The same things were measured in two ways. Each way mixes the same 8 hidden numbers, adds some noise and spreads widely along 5 directions of its own, which tell nothing about the thing.
In the rows, 128 means zero.
Some things both ways: the first way, then the second way.
[130 146 143 173 203 116  85 116  92 179 170 134 141 127 131 134]
[123 126 139 142 178 134  93 155  95 149 126 133 110 182 114 128 131]

[170 127 127 156 129 132 152 149 130 131 178 123 136 135  76 135]
[175 130 189 142  76 102  54  86 121  41 186 182 166 107 135 114 106]

[118 138 133  44  72 137  97 113 154 117 123  48 128 112 121 126]
[118 158 148  95 126 148 157 146 124 110 130 178 158  96 114 120 179]

[161 164  89 157 124 159 129 140 102  95 115 118 208 200 100 180]
[138 101 118 125 131 148 155  87 122 146 118 169 143 110 181 125 115]

[150 158 124 157 134  89 117 128 146 107 120 106 134  87 127 134]
[148 147 136 139 110 102 180 114 132 113 111 208 128  81 139 126 156]

[159 150 112 148  83 124 163 130 158 112 165 164 129  92 113 149]
[103 113 103 157 121 122 118 100 120 145 149 217 162 131 149 156 163]

[109 130 119 168 108  77 121 154 143 126 134 157 122  68 113  75]
[127 120 151 138  97 135 177  89 123 146 107 156 135  69 139 134 134]

[111  84 132  93  70 186 206 197 144 123 152 135  68  86  95 155]
[ 74 119  64 104 176 112 137 149  85 157 129 116 119 127 160 121 177]

[138 125 131 187 141 146 138 155 135 158 156 203 125  82  96 138]
[159 117 143 160  60 136  85  91 127  95 148 185 155 139 129 154 115]

[ 96 123 132 206 151 125 146 157  87 190 227 179  91  79 145 105]
[114 112 153 146 123 118  68 113  99 113 188 141 149 171 146 151 157]

[150 121 123 151 139 118 112 134 126 107 140  82 148 152  80 132]
[151 126 121 129 107 150 106 100 116  98 124 168 150 122 152 108 101]

[116 103 149 104 127 113 111 157 118 113  95  87 123 146 100 104]
[112 128 103  86 151 199 160 130 132 138  67 129 131 115 119 116 127]

[112 114 134 116 110 124 132 131 139 124 162 137 112 118 111 131]
[128 121 167 132 117 108 158  70 142  90 122 147 125  54 131 125 140]

[162 141 119 131  83 132 184 173 134  96 149 101 131 125 101 133]
[137 100 123 117 161 116 130 109 108 125 139 138 126  94 161  88 110]

[121 115 137 120 123 125 143 151 125 133 157 125 130 141  95 118]
[107 106 134 113 137 127 100 114 129 118 152 128 126  91 144 136 104]

[157  91 155 141 137  78 103 120 132 140 148  99  93  89  74  96]
[129 154 146 139 109 192 131 153  95 144 103 164 166 156  72 114 174]

[106  91 133 125  66 137 179 182 119 131 188 122  86 114  96  90]
[115 107 138  85  76 164 152  83 154  85 169 159 177  36 177 125 131]

[ 95 131 133 108 131 117 120 140 125 124 115 115 107 102 147 140]
[177 148 198 127  77 138 186  92 144  57  95 126 103  80 105 122 158]

[111 141 138 110 132 147 109 143 178 127 122 136 139  84  97 140]
[120 131 110 125 150  78 105 109 116 103 110 147 106  92 112 118 124]

[116 120 153 118 144 131 126 149 106 157 136 139 116 134 122 121]
[156 114 159 105 139 193 140 109 141  95  90 106 119 118  84 105 116]

[110 185 119 100 114 124  86  92 141 132 168  78 153 104 159 140]
[167 120 176 149 116 154 146 115 136 109 132 152 111 118 170 115  97]

[146 148 116 130  96 102 118 112 137 123 169 101 144 109 110 116]
[118 121 146 126 135 135 170 116 116 146 140 180 158  76 133 116 169]

[142 126 133 153 116 133 156 160 112 132 167 114 120 124 104 115]
[171 118 148 108 100 182 127  93 131  72 119 153 160 112 133  91 114]

[181 105 154 144 150 105 105 138 115 125  89  94 118 126  82 124]
[102 145 102  92 152  80 182 151 121 148 128 212 143  70  97 131 212]

[124 109 139 124 107 108 187 164  91 133 177 106  86 120 126 119]
[150 121 176 116 105 201 160 140 123 125 139 112 126 121 162 115 115]

Other things, the second way, with their names:
Q_677: [124 123 114 136 150 167  99 129 116 141 116 177 143 153 140 123 106]
Q_47: [148 154 179 126 145 133 161 148 130 116 117 167 117 102 102 113 155]
Q_163: [133 123 128 112 142 121 103 102 138  85 119 137 109 119 142 128  97]
Q_153: [104 124 142 123 127 106 119  99 144 102 136 142 108 101 138 166 133]
Q_689: [169 121 189 110 160 122 115  94 130  63 132 104 105 112 137  92 101]
Q_580: [109 132 103 111 162 149 123 146 104 135 129 151 137 132 162 106 131]
Q_586: [111 100 149 110 144 143 130 110 148 123 149 140 124  84 155 143 112]
Q_17: [175 129 175 100  56 179 171 107 169  56 140 180 164  79 111 121 153]
Q_841: [123 138 116 148 183 118 112 137  91 142 121 185 134 169 133 112 159]
Q_254: [ 88 122 125 109 193 119  98 124 115 126 131 112 108 131 145 134 128]
Q_391: [125 131 195 111  99 105 144 109 140 101 147 119 107  78 127 167 147]
Q_548: [109 136 161 131 140 144  49 120 123  84 140 143 144 147  76 134 132]
Q_748: [ 86 133 128 132 174  74 152 145 109 179 127 162 100  85 134 151 152]
Q_997: [122 105 120 129 140 160 115 116 109 150 121 141 136 117 155 115  93]
Q_428: [196 121 185 129  99 140 117 147 138  86 153 151 117 116 128 111  88]
Q_444: [134 125 149 142  97 169 114 145 110 141 150 153 142 146 159 138 121]
Q_810: [145 117 158 134 140 154 105  76 115  94 127 141 142 157 147 122 132]
Q_668: [ 98 101  95 134 167 145 158 127 106 180 124 149 125 156 154 140 168]
Q_872: [ 87 123  85  87 148 141 160 135 123 152 101 139 124  69 145 126 134]
Q_709: [113 124 133 136 143 191 153 102 128 150  62 122 109 123 121 134 110]
Q_735: [218 118 252 153  78 166 114 119 151  71 148 140 121 114  96 113  76]
Q_366: [141 110 159 145  99 172 153 112 117 164 103 126 124  91 142 126  90]
Q_233: [107 138 111 108 118 190 153 154 136 142 115 197 165  98 121 125 140]
Q_763: [154 144 184 145  83 188 128 107 117 101 113 136 149 139 128 123 131]
Q_380: [138 109 144 112 139 184 164 149 150 166  79 129  92  92 130 135  64]
Q_925: [157 103 125 124 141 141 107 118 124  96 125 116 111 152 119 121 120]
Q_634: [110 135 126 128  82 149 106 128 104 125 139 151 156 105 130 134 133]
Q_486: [152 110 126 154 145 122 158  80 114 136  71 145 105 104 112 103 121]
Q_456: [141 109 140 116 165 144 166  95 112 134 101 134 126  93 150  89 125]
Q_759: [162 114 138 119  93 178 195  93 139 110 103 141 125  58 197  90  79]
Q_347: [100 164 140 109  81  79 122 150 133  86 184 211 155  94 121 177 210]
Q_210: [146 114 133 128 159 107 162 122 123 125 126 159 108 121 137 121 156]
Q_241: [ 75 105 137 129 174 114 162  92 101 176 132 149 146  88 128 131 188]
Q_981: [155 124 169 152 157 173 157 151  93 168 112 121 102 183 172 118 127]
Q_433: [108 173 146  80  70 193 188 125 146  80 139 226 221  76  97 128 244]
Q_771: [130 140 145 134  94 162 129 122 130 108 151 186 154 157 175 156 153]
Q_396: [141 144 120 109 115 157 134 192 135 132 128 191 125 138 121 145 131]
Q_502: [110 145 133 116 153 157 172 142 121 134  90 131 113 138  92 134 192]
Q_801: [120 141 109 112 109 186 156 152 121 142 125 177 144 116 193 126 110]
Q_610: [143 105 158 111 111 122 129 155 107 155 163 126 120  90 159 130  96]
Q_437: [147 133 129 109 156 148 156 100 127 100  92 178 144  94 108  83 141]
Q_539: [133 142 172  96  84 138 173 125 134 109 127 113 109  39 153 130 112]
Q_946: [108 119 174 131 163 104 112 127 119 130 158 106  96 113 135 146 136]
Q_476: [135 138 118 125 142 203 165 115 127 108  66 125 120 156 128 108 154]
Q_413: [101 143 147  70 168 135 135 137 125 106 129 126 129  89 115 117 154]
Q_69: [198 103 155 169  87 146 148  72 130 105 109 171 132 125 136 110 112]
Q_724: [140 121 119 133 131 185 112 117 126 105 103 143 126 137 145 108  90]
Q_557: [163 115 122  99 132 184 132 141 152 123  81 133  98 104 136 109  48]
Q_37: [124  87 128 138 162 150 118 104 124 158 115 143 126 110 116 116 102]
Q_645: [ 82 136 130  96 102 140 105 147 113 126 181 160 176 109 134 156 176]
Q_352: [132 128 118 104  95 211 130 134 111 131 116 128 148 133 185 120  94]
Q_365: [124 142 134 135 145  82 120 112 111  86 125 134 104 154 113 142 187]
Q_112: [ 99 117 100 141 202  59 132 109  76 161 123 141 105 106 152 107 153]
Q_3: [126 120 169 139  87 128 102 137 142 128 148 133  96  83 150 167  56]
Q_247: [123 122 189 128 134 122 120 115 107 115 152 104 126  90 121 119 138]
Q_261: [121 115 123 124 151 182 190 116 135 161  62 130 106 104 113 127 131]
Q_341: [158 123 159 133  80 124  58 120 121  63 195 140 127 143 202 140  77]
Q_236: [167 110 160 124 101 198 156  96 135 103 107 113 123 124 165 116  97]
Q_53: [111 118 131 145 130 133 115  65 114 102 128 149 146 123 143 128 148]
Q_443: [114 116 152 121  95 159 141 151 141 147 178 202 166  89 136 152 146]
Q_555: [109 141 183 106  99 144 113 121 142 100 148 155 154  62  90 140 135]
Q_898: [144 129 167 134 126 105  77 105 123  85 147 125  99 137 173 146  84]
Q_754: [116 138 136 134  98 113 135 104 119 120 137 193 154  76 143 136 145]
Q_723: [112 125  96 104 159 144 173 128 152 130  82 173 111  56 135 110 106]
Q_333: [196 113 191 140 152 118 143 106 119  91 129 114  87 143 148  98 116]
Q_716: [ 88 141 143 109  88 183 156 103 125 127 130 182 198  91 109 143 194]
Q_528: [113  81 130 151 155 106  68 150 119 183 189 158 100 151 206 180  56]
Q_228: [111 148  76  84 126 174 171 149 121 118 100 166 145 123 165 116 158]
Q_269: [105 125 103 106 124 155 145 144 143 118 116 134 109 126 132 156 151]
Q_928: [188 111 165 130 103 194 128 135 149 126  84 129  90 114 165 119   5]
Q_742: [154 113 177 147  86 161 174 117 128 138 157 170 144 123 165 144 156]
Q_22: [103 144 113 115 141 110 104 149 103 105 140 133 123 148 104 140 182]
Q_410: [135 118  96 113 140 168 116 158 136 126 141 197 144 145 160 123 109]
Q_708: [ 75 126 119 104 114 169 132 123 106 150 122 108 147 100 126 140 147]
Q_790: [165 102 178 112 156 163 203 127 146 147  93  99  70 102 160 123  95]
Q_257: [135 111 151 126 106 154 166  92 168 123  98 182 128  59 122 147 105]
Q_517: [110 129 134 140 197  92  88 131  98 112 137 104  82 191 140 141 156]
Q_783: [117 112 135 109 150 161 203 143 123 179 102 125 108 115 140 140 158]
Q_332: [158 125 111 129 131 137 160 102 122 116  79 153 110 101 150 100 100]
Q_358: [102 126 127 110 168 113 110 159  92 160 138 127 116 109 137 122 117]
Q_197: [175 108 119 130 113 165 108 120 117  93 128 129 120 176 160 114 102]
Q_593: [132 129 129 130 127  68 140 106 136  96 155 193 117  75 190 133 122]
Q_273: [168 126 178 120  70 158 101  89 140  62 151 169 174  98 110 115 120]
Q_331: [144 116 145 117 151 208 172  96 109 157  69 136 149  95 135  72  97]
Q_177: [172 114 211 128 156 114 142 126 125 108 139  90  77 127 121 123 121]
Q_887: [110 111 101  95 155 124 148 119 135 119 123 127  96  95 182 131 110]
Q_101: [103 118 142 164 147 106 122 117 107 166 136 154 110 111 156 143 114]
Q_934: [100 122 119 101  92 142 159 102 141  92 161 163 156  63 172 138 157]
Q_975: [119 139 125  99  89 134 148 148 169 103 137 209 142  70 114 158 147]
Q_819: [134 119 147 112 130 177 167 136 125 153 100 127 124  93 124 115 111]
Q_449: [165 138 152  92  70 193 175  86 158  62  86 138 134  75 154 115 106]
Q_307: [ 90 118 168  86 149  60 153 121 134  97 188 131 129  46 104 144 213]
Q_394: [146 100 167 107  73 198 147 148 156 124 169 136 136 107 178 155  99]
Q_489: [131 121 102 131  80 167  56 170 118 129 171 175 139 169 205 160  56]
Q_137: [136 129 135 149  69 151 145  81 123 103 113 145 138 125 151 148 148]
Q_598: [133 138 111 103  90 213 204  97 145 113  59 148 136  92 153 115 133]
Q_915: [179  81 164 145 161 117 118 129 125 152 129 104  60 122 172 121  26]
Q_239: [153 137 177 140  92 147  92 139 134  98 133 139 112 138 113 151 100]
Q_665: [ 91 154 116 105  70 122 140 129 129 111 157 224 198  77 100 157 218]
Q_40: [ 85 117 128  79 185 120 183 156 135 155 138 145 120  62 127 125 173]
Q_781: [170 128 171 132  86 237 148 151 127 147 101 135 128 159 153 131  77]
Q_791: [139 112 168 132 119 126 131 107 101 138 137  96 109  90 172 121  92]
Q_692: [ 99 131 136 121 150 140 123 118 145 114 142 202 151 135 128 158 174]
Q_582: [137 128 180 135 113 137 164 134 145 122 138 169 124  92 110 144 153]
Q_650: [139 111 113 148 127 146 127 118 121 133 112 147 122 143 117 127 132]
Q_722: [148 118 115 127 120 188 194 123 135 148  95 169 127 125 184 122 125]
Q_6: [132 120 140 123 130 188 170  78 152 107  84 132 111 110 171 129 106]
Q_430: [ 91 137 145  85 164 117 151 140 133 126 129 157 137  65  71 127 185]
Q_652: [177 102 153 135 123 197 201  84 126 152  50 107  97 100 158 100  69]
Q_520: [177 129 190 154 162 141 111 123 106 110 115 132 108 177 100  98 129]
Q_88: [174 111 147 142 143  70 131 113 142 103 138 190  98 103 126 129 117]
Q_459: [ 96 118 124 130 123 178 117 141 130 158 149 191 168 134 126 153 151]
Q_541: [140 141 143 143 117 103 170 144 110 154 120 179 110  96 155 134 137]

Some of these things the first way, each followed by its name:
[144 138 147 142 110  57 137 151 144 116 120 159 115  77 129  71]
Q_257
[138 142 118 125 109 102 131 133 127 119 145  88 137 113 111 116]
Q_444
[111 157 140  68  80 150 159 149 136 149 157 129 118  86 148 130]
Q_40
[157 122 129  83  61 161 185 194 141 126 100 131 137 103  78 134]
Q_610
[169 140 163 122 112  63 164 142 118 155 165 143  92  65 137  82]
Q_735
[104 172 100 157 118 157 136 150 101 143 177 151 164 151 152 149]
Q_810
[100 145 138 114 125 110 161 179 109 141 157 112 122 106 144  96]
Q_413
[ 98 142 105 118 101 122 130 160 135 120 133 109 160 119 103 111]
Q_791
[126 165 145  92 138 169 126 141 159 164 129 164 149  80 130 167]
Q_975
[143 156  95 148  62  72 196 157 125  77 155 143 151 129 130 112]
Q_241
[133 184 121 143 102  99 132 137 157 130 154 163 168  77 129 103]
Q_37
[111 109 149 107 148 133 107 131 105 154 131 123  98 123 133 149]
Q_502
[176 115 153 178 156  90 150 153 111 133 168 126 101 118  99 111]
Q_437
[106 126 141 123 140 115 147 150 101 123 158 110  78 115 163 136]
Q_517
[135 175 101 176 131 176 195 176 114 159 198 198 169 116 131 174]
Q_456
[ 88 192  95 194 166  95 152 148 118 146 197 166 171  82 159 129]
Q_763
[145 146 129 140 106 128 161 156 131 130 162 144 148 114 100 121]
Q_273
[117 133 120  90  84 130 152 153 131 110 130  91 142 137  99 127]
Q_645
[ 84 143 124 131 116 112 140 147 116 113 166 130 106 127 165 121]
Q_6
[165 130 161  92 179 183  70 110 117 172 103 104 148 146  98 190]
Q_396
[151 169 120  97  81 147 146 148 145 129 125 141 162 121 120 137]
Q_528
[140 139 151 108 138 128 135 137 164 140 151 140 115  88 108 143]
Q_723
[161 131 144 123  75  95 190 175 104 101 132 100  65  95 159 105]
Q_333
[ 96 144 117 145 173 140 110 149 104 146 149 135 155 154 136 151]
Q_898
[152 117 136 134 144 150 138 160 128 135 136 102 134 134  83 152]
Q_489
[114 142 132  89 136 131  80 109 141 127 108  81 141 118 119 149]
Q_347
[147 151 115 146 139 125 131 127  82 128 149  90 142 155 145 156]
Q_981
[167 138 156 124 132 160 133 134 125 160 168 117 113 114 116 155]
Q_410
[131 142 113 148 133 132 125 133 156 135 162 147 151 104  94 144]
Q_754
[176 111 154 123 129 104 165 142 139 133 157 127 103 103  87 125]
Q_233
[146 106 123 103  73 117 151 157 156 111 111 135 133 120  72 120]
Q_366
[124 126 143 117 138 163 147 157  94 160 179 121 115 156 131 147]
Q_689
[179 102 162  58 104 108 129 114 135 122 128  70  85 128 102 141]
Q_47
[120 136 126 142 120 121 127 133 101 121 159 105 110 124 150 134]
Q_771
[108 178 103 138 100 105 111 132 167  98 147  92 156  83 128 121]
Q_112
[124 121 150 172 147  99 139 169 100 131 128 132  94 101 132  95]
Q_925
[149 105 127 112 119 165 101 121 130 136 146 106 155 173  57 159]
Q_997
[120 136 140  95 134 157 108 129  83 168 132 124 128 147 155 152]
Q_177
[130 128 131 102  87 141 159 131 131 136 185 113 108 105 117 139]
Q_433
[161  99 153 145 130  93 118 110 111 147 172 127 102 128  96 105]
Q_459
[ 99 141 116 139 126  99 117 140 160 118 144 107 157  85  86 103]
Q_634
[139 128 147 123 115 117  85 120 118 132 122  84  96 107 137 115]
Q_210
[111 154  99 102  55 153 179 146 165  90 177 144 134 115 127 165]
Q_53
[ 88 112 151 143 176 110 119 146 103 147 134 135  97 110 145 129]
Q_269
[130 106 160 116 136 156 102 111 107 183 195 148  83 123 134 147]
Q_692
[140 114 130  96  93 124 124 120 163 126 154 129 121 108  94 140]
Q_101
[169 144 150  81 123 232 148 142 136 189 152 164 145 115 102 205]
Q_428
[104 129 134  83 105 116 133 132 119 134 153 109 118 131 136 125]
Q_946
[122 137 159 112 155 127  87 149 134 149 100 106 142 111 107 105]
Q_557
[124 119 131 106 123 141 146 169 134 106 101 109 152 151  79 146]
Q_872
[ 99 118 164 100 144 118  74 122 142 177 146 126  93  68 126  97]
Q_239
[140 182 109 125 133  64 133 129 149  87 106 106 178 112 135 129]
Q_748
[ 81  83 132 207 178  70  74 132 100 137 152 124  83  96 118  83]
Q_137
[ 92 127 123 119  79 132 159 156 135 116 182 108 100 102 127 120]
Q_934
[110 123 112 111  76 116 133 133 137 114 149 119 137 126  98 114]
Q_716
[127 153 115  94 109 168  96 107 153 117 143  81 146 139 118 182]
Q_593
